The rows are grouped in 3 ways, from coarse to fine. Each group lies inside one group of the grouping before and may be the whole of it. The rows also spread widely along 12 directions, which tell nothing about the answers.
(in the rows, 128 means zero)
Known rows, each followed by its group in each grouping:
[107  96  78  98  83 171 163 101 147 188 133 135  89  96  92 158 168 167
 147 147 110 108 144  97 181 126 129 138 157 124 141 147 169 155  68 119] => Raku j369 damiz
[154 111 157 110 131 130 128 163 115 102 164 119 146 116 153 130 141 125
 112 124 129 157 148 114 100 125 169 113 120 141 140 164 102 110 140 132] => dap j27 Zivav
[172 176 129 182  68  91 114 128 177  88 118 109 139 168 159  81 110  94
  96  44 147 111 112 118 106 128 140 102 132 153 126  83  45 109  83  95] => tuv j286 dud
[133 127 136 117 116 144 131 128 121 130 143 115 140 120 128 143 148 138
 144 148 120 121 131 105 149 139 133 151 141 127 132 116 126 115  98 114] => tuv j159 bovi
[111 166 183 135 187  81 189 156  95 129 140 142 202 162 117  97 140 120
 152 123 102 127 142 163 144 116 176 163 129 128 118 134 151  92 142  80] => Muner j651 pufa
[116 102 151  98 141  85 131 139 139 165  96 168 177 115 104 108 137 150
 156 155 159 167 143 162 153 140 107 140 146 117 119 150 156 125 140 131] => tuv j947 kese
[150 168  96 162 132 121 183  97 128 101 150  95 137 181 138 100 126 102
 136  37 104  60 113  74 177 135 144 142 131 125 125 112 117 157  99 100] => Muner j524 Tasi
[145  94 110 159  95 166  88 111  87 131 136 107 130 111 181 174 103 120
 130 146 156 129 105  98 118 192 109 157  95 120 112  93  61 134 108 130] => Muner j524 tum
[124 153 171 113 130 127 165 145 137 138 142 107 149 166  81  79 148 111
 129  97  95 132 127 143 135 108 155 134 157 196 144 129 121  71 112  84] => tuv j286 zumod
[175 170 117  99 166 131 122 131 112  63 124 120 117 143 177 110 130  77
  98  95 111 153 115  80 111 115 142 112  77 152 150 216 161 160 133 136] => dap j216 nefil
[112 100 169 134 152 130 126 151 121 144 124 115 142 122  93 117 139 135
 142 144 176 130 133 140 154 139 124 147 178 122 146  96  93 124 150 108] => tuv j947 Bub
[133 138  90 120  73 168  95  91 145 138 134 103  88  75 131 193 166 162
 149 206 104  93 124  81 168 132  91 158 109  88 147 105 159 141  46 145] => Raku j223 niti
[142 137 125 149 108 102 151 124 132  89 143 129 150 139 134 127 108 136
 119 100 112 119 125 125 143 154 136 107 117 100  93  81 114 119 108 119] => tuv j947 Lamo
[ 93 135 124 135 163 151 127 135 116 147 108 128  89 152 101 101 120 105
 110 105 134 135 113 157 113 111 132 104 145 161 142 126 118 125 151 113] => Muner j651 dizo
[129 130 130 135 128 100 141 112 136 154 126 118 143 134 105 113 135 134
 158 129 124 108 126 119 168 133 106 141 146 106 134 108 135 135 122 124] => Fop j641 Kub
[151 133 126 105  86 127 166 124 142 113 159 119 148 131 115 145 142 140
 128 133  80 122 135  97 155 131 164 130 122 140 106 144 144 110  85 114] => dap j27 Koz
[125 154 118 103 109 125 146 104 149 119 121 127 126 173 106  87 112  99
 106 109  81 157  88 138 153 134 108 110 112 184 106 126 162 111 108 110] => Raku j369 mit
[124 181 123 159 138 108 125 104 147 123 100 119 111 165 115 106 109 120
 138 116 128  92 105 122 154 108 122 126 138 107 128  90 128 133 120 113] => dap j175 satod
[169 141 177 161 108  91 106 145 153  92 147  52 164 151 112  92 125 101
 133 128 166 112 108  91 167 141 109 161 159 148 137  76  47 131 133 102] => Fop j657 Rabon
[115 118 133 118 168 153 168 131  72 136 173 115 124 119 137 155 149 145
 159 147  91 103 154 100 152 133 166 157 127 102 155 145 159 120 129 126] => dap j216 Tezok
[138 148 122 180 125 101 135 140 151  91 122 126 120 152 148 103 105 110
  93  69 157 121 117 131 130 127 146  96 138 103 110  74  81 138 138 108] => Raku j558 toz
[129 151 154 159 146 119 133 156 115 108 121 118 143 135 142 124 132 109
 112 115 155 125 130 129 121 125 165 130 135 125 136 119  88 127 133  94] => Muner j651 gomus
[178 145 109 118 105  89 120  98 146 113 122 134 162 137 174 120 116 122
 147 122 119 136 117  96 152 157 106 153  90 123 114 159 144 152  93 137] => dap j216 Vosa
[123 117 145  63 131 140 126 117 102 139 159 109 140 105 110 135 161 145
 166 209  78 155 130 109 164 143  98 173 107 148 145 164 193 113 108 150] => Raku j369 Guge
[113 151 122 149 106 107 131 129 156 132 109 140 130 150 130 105 105 121
 115 109 114 149 107 168 125 133 118 101 122 133 104  85 128 105 124 114] => Raku j866 Vila
[133  85 105 123 119 125 166 141 134 135 136 162 130 139 141 117 114 133
 100  71 145 160 139 136 133 150 152  99 132 132 108 138 118 146 140 114] => Raku j558 por
[139 143 114 121 113  92 111 102 167 152 144  98 111 139  94  84 143 134
 159 111 110  95 127 118 154 113  77 130 146 123 161 105 138 127 118 163] => Fop j641 gir
[111 103 152 120 104 140 124 145 131 163 131 139 139 128 115 123 130 135
 126 133 129 157 135 153 112 137 127 124 146 162 136 121 105  81 121 117] => tuv j565 lalef
[ 97 118 151 126 121 155 121 148  98 116 140 126 125  88 109 187 127 158
 122 197 110 143 130 150 128 154 132 117 123  93 108  69 131  92 119 132] => tuv j947 Bub
[145 103 115 117  94 147 142 113 126 134 132 132 139 154 140 123 110 108
 115 111 132 158 102 111 155 169 124 143 117 164  95 125 110 131 106  98] => Raku j558 toz
[118 124 128 118 113 151 177 140 105 144 150 159 136 143 143 146 122 121
  99  98  83 156 138 151 103 128 197 100 113 168 109 155 129  76 112  99] => dap j216 Tezok
[146  97 128 122 116 105 134 139 137 142 129 135 155 126 134 118 125 125
 129 112 158 154 133 124 133 145 122 123 136 141 126 148 109 142 146 126] => Fop j657 Rabon
[121 115 122 141 120 132 102 132 138 178  89 148 117  99 131 141 146 127
 127 139 175 142 132 141 113 115 118 113 147 112 152 141 110 137 126 125] => Fop j641 Kub
[113 128 132 130 147 135 123 150 146 119  63 153  98 133 112 111 119  98
  75 113 184 175 104 154 129 113 142  80 151 150 127 145 112 158 156  89] => Raku j369 Guge
[134 128 143 122 115 175 161 117  86 135 149 109 160 129 134 169 157 131
 161 162 109 103 123  77 178 151 158 191 137 133 124 121 126 114  74  71] => tuv j159 bovi
[118 141 131 139 155  94 146 123 144 147 111 116 150 148  97  97 135 131
 156 112 143 105 123 131 176 129 109 151 155 116 131 113 134 149 138 123] => Muner j524 Tasi
[123 154 118 127 130 101 124 115 128 130 105 141 146 137 136 122 116 123
 133 136 116 135 112 143 138 138 112 132 102 120 107 129 148 135 115 129] => Muner j651 dizo
[131 155 132 144 124 142 114 135 144 117 113 108 111 137 132 109 139 100
 116 119 138 136 110 120 133 116 124 130 137 148 152 124 112 128 118 106] => Raku j866 Vila
[ 89 120 100 139 136 126 138 127 129 159 132 157  90 124 130 118 126 147
 126 101 113 128 144 166 106 112 134  87 135 103 139 104 146 118 138 143] => Raku j369 damiz
[138 182 146 157 171  70 151 140 122 102 133 110 163 128 137 111 148 132
 154 111 121  81 144 115 150 111 141 151 125  77 140 114 144 142 130 132] => Muner j524 tum
[104 173 115 154 199 138  99 106 109 144  53 161  99 147 157 123 121  93
 138 135 163 129  93 150 129 103 102 133 110  96 161 134 161 157 151 108] => Raku j223 niti
[109 184 118 124 119 125  71 101 148 143  75 156 101 132 130 121 121 112
 123 147 112 150  95 171  96 106  79  96 106 135 131 121 161  89 103 148] => tuv j947 kese
[146 123 125 130  98 134 128 142 144 119 155 102 125 116 143 116 153 128
 128 117 128 129 142 103 133 130 129 137 136 136 153 130 112 127 106 128] => Raku j866 Vila

New rows, each followed by its group in each grouping:
[133 133 125 130 156 136 135 124 116 103 113 127 116 147 124 108 119 108
 118  98 139 129 113 115 141 133 124 112 132 130 133 131 127 145 137 114] => tuv j947 Lamo
[ 90 139 163 127 176 133 169 145 140 174  74 137 129 152  61  88 161 113
 137 126 174 127 119 147 187  91 155 150 202 156 156 148 136 148 148  50] => Raku j369 Guge
[113  85 139 127  84 135  90 125 131 191 122 154 150 131 144 130 106 135
 136 159 150 187 114 179 112 171  94 149 122 156 103  92  88  81 118 120] => Raku j558 por
[153  96 157 137 122 139  98 160 109 104 116 133 152 107 163 143 123 109
 100 132 198 173 128 125 103 158 137 123 127 129 130 134  61 130 142 112] => tuv j947 Bub
[130 106  98  75 140 128 138 126 120 155 125 178 120 105 153 114 149 140
 141 109 113 165 160 132  94 122 122 106 102 139 169 221 190 137 125 169] => tuv j286 dud
[117  95 159 123 191 109 128 154 121 139  88 133 139 130  99  83 125 123
 148 134 194 153 130 139 156 138 112 140 168 124 160 139 118 164 184 114] => tuv j286 dud
[146 137 106 126  62 133 108 119 169 116 124 124 100 136 128 110 117 117
  93  94 116 141 117 130 102 134 120  85 125 172 129 114  96 105  82 130] => tuv j286 dud
[143  71 120 137  96 143 127 160 129 122 141 133 124  98 158 134 137 131
  88  99 180 164 153 112 105 146 155 100 142 134 143 146  74 150 131 122] => Raku j369 mit
[129 139 112 125  78 135 157 117 143 110 144 114 121 129 113 144 134 136
 108 130  94 118 115 106 169 141 147 117 130 130 101  98 131 127  81 100] => Raku j369 Guge
[100 159 124  88 188 166 120 114  97 128 123 127  83 126 112 133 147 119
 141 176  74 139 116 132 135 100 100 130  97 129 169 153 216 120 137 147] => Raku j223 niti
[122  86 141 160  91 136 117 162  99 138 214  94 143  80 159 172 149 175
 137 137 114 111 182 130  85 154 151 133 127  93 139  71  64  76 112 171] => Muner j524 Tasi
[ 84 144 124 152 187 136 155 120 107 140 118 127  97 150 109 101 128 121
 140 109 122 103 120 136 156 113 129 119 154 104 154 100 156 142 158 112] => Raku j369 mit
[ 91 148 120 152 147 127 125 115 130 142 131  94  86 107  82 152 135 156
 161 176 110  77 121 118 172 115 101 127 156  71 146  59 154 140 133 143] => Fop j657 Rabon
[118 113 131 148 109  81 122 140 143 135 130 167 150 127 153 128  93 151
 116 113 126 159 136 185  86 141 143  74 116  97  89  88 104  94 149 148] => dap j27 Zivav
[159 151 112 129  67  65 127 124 206 115 159 101 121 108 114 105 156 166
 125 107 103  90 161 106 151 106 129 108 150 103 140 111 123 127  77 171] => dap j216 Tezok
[112 159 168 143 194 118 145 106  79 151 114 139 173 196 139  81 112  87
 176 100 131 120 100 147 145 141 117 179 129 141 141 119 133  99 150  82] => tuv j947 Bub
[168 136 136 145  91  92 121 132 169 115 114 120 152 147 139 103 121 122
 116 100 165 132 128 111 137 129 138 128 140 133 118 126  78 136 110 111] => dap j175 satod
[109 155 106 143 119 109 109 110 153 139  94 154 109 146 137  97 109 118
 111 105 121 146 105 164 113 120 103  89 117 130 124 108 142 120 126 135] => Raku j369 mit
[103 152 179 112 141 135 112 143 119 122 126 104 137 110  78 140 151 139
 148 204 109 133 121 144 153 121 110 149 145 126 134  94 147  84 115 123] => tuv j947 kese
[103 140 150 126 142 169 124 168 131  80 154  75  70  91  68 162 155 144
  92 185 102 122 135 123 146  99 144  97 150 112 150  71 131 111 129 127] => Raku j223 niti
[134  48 129 161  85 127 116 172 140 131 130 143 133  80 141 151 127 160
  97 102 219 147 170 135 105 157 154  88 175  91 122  92  34 138 137 128] => tuv j947 kese
[120 157 119 152 101 109 137 115 133 173 108 176 149 154 160 120 118 104
 114  78 106 149 119 179  78 115 146  90 107 143 113 130 123  75 110 105] => Fop j641 Kub
[126 173 137 114 165  86 154 106 126 116 113 139 155 166 114  85 126 116
 159 104  99 115 115 130 164 123 109 137 122 119 126 133 184 123 128 120] => tuv j947 kese
[134 115 131  88 141 131 121 113 120 156 125 126 137 122 121 126 135 134
 164 171 120 147 127 115 161 144 101 169 122 145 143 168 162 133 122 137] => dap j216 Vosa
[147  49  92  89  86 134 130 135 136 163 142 147 133  95 140 129 144 150
 117 108 163 162 160 111 124 157 126 126 130 152 131 194 108 166 115 151] => Muner j651 dizo
[117 115 130 111 163 130 159 146 104 141 127 158 138 149 132 101 128 108
 109  86 127 162 135 150 104 123 160 111 124 166 134 184 135 123 149 108] => Muner j651 pufa
[154 161 149 126  97 119 107 134 134 110 132 126 155 109 153 140 153 126
 127 142 125 132 131 119 116 124 130 138 114 124 139 135 118 101  84 125] => tuv j947 Bub
[139 116 116 118 158  95 102 121 146 147  89 151 119 151 142  74 105 105
 127  88 168 162 117 143 119 132  99 113 128 146 142 169 127 157 165 145] => dap j216 nefil
[101  74 139 123 123 121  67 127 120 174 138 125 123  90 127 144 112 169
 169 215 151 160 129 160 134 174  59 158 126  86 126  63 121 108 147 180] => Raku j558 toz
[142  46 140  86 171 194 144 151  73 107 130 114 129 111 126 159 132 108
 114 168 180 180 120  79 175 175 136 159 123 148 135 174 121 186 166  93] => Raku j223 niti
[134 116 113 154 114 118 114 131 139 133 130 136 107 129 150 120 115 140
 115  93 154 122 147 128  99 121 141  98 139 105 140 114  89 132 134 142] => dap j175 satod
[ 92  83 142 124 178 172 134 166 118 122 100 111  70 100  61 132 129 135
 108 154 181 141 132 129 155 129 135  99 189 121 158 108 110 164 175 115] => tuv j286 dud
[112 142 106 113 132 110 133 110 143 145  99 163 118 128 125 121 121 139
 137 125 105 133 123 140 136 127 102 105 118 110 133 140 178 133 118 145] => tuv j565 lalef
[113  89 110 124 108 187 111 147 111 138 141 137  81  81 145 181 141 141
  98 155 141 156 142 124 103 137 144 107 124 119 136 129 116 121 117 140] => Raku j558 toz
[124  66 112 117  87 155 107 126  92 157 153 156 130 103 186 158 121 138
 122 138 138 176 138 137  86 172 131 122  98 136 125 142 104 110 121 141] => Raku j369 Guge
[121 129 151 141 124  87 109 160 173 109  79 135 132 113  92 106 107 137
  98 135 170 163 118 172 130 135 119  81 156 114 107  76  94 127 148 122] => tuv j286 zumod
[119  69 178 101 145 145 149 175 112 155 154 114 153 119  93 116 154 133
 132 156 159 172 148 133 154 143 146 166 166 165 139 140 106 110 154 105] => Raku j558 toz
[139 119 106  89 164 144 134 114 126 133 108 132  96 137 124 106 132 108
 125 113 140 141 123  98 156 124 123 126 133 148 158 196 157 173 144 133] => dap j216 Tezok
[121 125 127 148 133 142 130 105  96 153 133 128 136 163 155 129 100 111
 148 116 119 123 107 132 131 158 132 152 113 138 112 105 110 108 124 102] => dap j216 nefil
[108 120 125 104 175  78 172 167 130 117 151 181 135 117 134 104 136 154
 105  86  90 168 178 186  89  97 160  60 108  99 134 154 193 113 173 165] => Raku j223 niti
[102 115 120 139 138 149 147 136 134 140 123 125  97 116  95 144 140 146
 119 134 138 113 135 132 158 119 142 116 158 103 137  90 130 142 129 106] => Raku j223 niti
[146  99 193 125 167 130 153 189 113 114 121 105 170 117 111 113 167 115
 132 137 198 139 153  87 165 126 165 170 179 139 175 170  84 152 150  76] => tuv j565 lalef
[140 103 164 108 149 119 149 150 112 112 161 109 162 136 118 111 138 126
 133 140 126 152 139 123 153 144 134 153 126 142 134 124 124 118 143 113] => Raku j223 niti
[ 91 135  99  75 177 136 194 111 117 149 133 151 102 108  77 155 155 171
 165 163  57 103 146 117 188 104 146 115 134  81 134 169 252 154 126 145] => dap j27 Zivav
[151 139 163 101 100 163 104 128 114 111 137  93 147 132 122 135 144 101
 130 169 119 147 107  99 142 146 113 163 120 179 132 137 111  92  85 102] => tuv j947 kese
[141 113 139 129  92  90 122 151 147 110  97 159 170 109 141 133  97 139
 102 137 150 187 120 166 116 167 133  95 110 119  79 102 102 112 124 118] => tuv j286 zumod
[157 125 126 112 110 108 135 111 137 140 126 131 161 137 151 105 139 125
 158 111 132 120 131  90 155 144 106 163 122 136 149 165 135 140  99 125] => tuv j565 lalef
[166 115 144  95 114 141 190 133  83 103 174 130 195 136 169 159 140 119
 139 129  87 142 136  78 151 159 191 161  88 143 101 187 142 118  98  87] => dap j27 Zivav
[129  77 101 119 125 107 150 144 129 142 129 169 131  90 146 129 133 164
 134 102 150 143 172 133 116 145 143  95 134  88 141 152 135 155 136 153] => tuv j286 dud
[120 139 105 124 140 138 130 122 100 102 122 157 121 120 164 159 110 130
 116 134 101 148 118 134 109 144 136  95  94  96 108 118 159 122 125 135] => tuv j159 bovi
[142 184 100 123  99 127 108  96 138 112 118 141 123 133 167 138 129 119
 130 129  81 123 107 117 114 124 113 117  90 123 119 124 159 107  71 136] => tuv j159 bovi
[110 100 164 120 149 149 167 140 113 141 158  80 147 150  76 106 138 129
 163 156 122 122 119 109 206 155 122 185 169 150 134  91 125 125 140  84] => Raku j866 Vila
[125 147  79 106 147 117 159 107 134 127 137 157 100 127 147 123 145 140
 133  92  81 114 147 122 132 105 128  99  99  97 149 160 204 147 116 155] => Raku j223 niti
[151 112 109 130 114 110 147 117 144 117 131 123 146 155 149  92 112 113
 133  85 139 140 115 105 162 163 111 137 124 136 118 129 121 160 129 114] => Raku j866 Vila
[132 154 133 144 173 138 135 120 107 109 125 108 116 140 130 111 148 114
 151 108 140  88 128  92 153 113 127 146 145 103 171 134 133 148 128 116] => tuv j947 Lamo
[110 128 164 121 184  85 163 134 107 163 134 158 177 166 131  88 122 129
 169 108 113 139 138 166 127 119 149 140 133 128 131 145 152  98 169 114] => dap j27 Zivav
[133  94 122 127 122 163 106 120 102 153 128 121 111 123 144 139 126 107
 123 128 147 148 119 113 112 146 112 121 124 142 147 139 100 129 134 128] => Fop j641 Kub
[131 100 124 151 114 153  97 114 105 159 155  88 131 116 147 146 138 137
 164 145 156 100 130  96 141 163  99 180 138 117 152  97  77 130 110 140] => Muner j524 Tasi
[174 135 136 127  78  85  98 151 177  86 151 103 139 123 150  85 137 119
  94  95 138 156 138 119 105 124 120 105 120 148 135 127  86 122 109 147] => Raku j369 damiz
[143 151 148 138 133  75 125 126 141 136 132 117 162 154 120  86 130 114
 147 108 129 124 124 138 137 123 109 134 128 125 137 109 119 110 137 126] => Fop j641 gir
[130 141 100 103 130 116 124 120 162 137  98 142  93 131  99 102 128 112
 100  99 117 151 116 140 124 102 104  69 131 145 140 159 160 142 134 147] => Fop j641 Kub
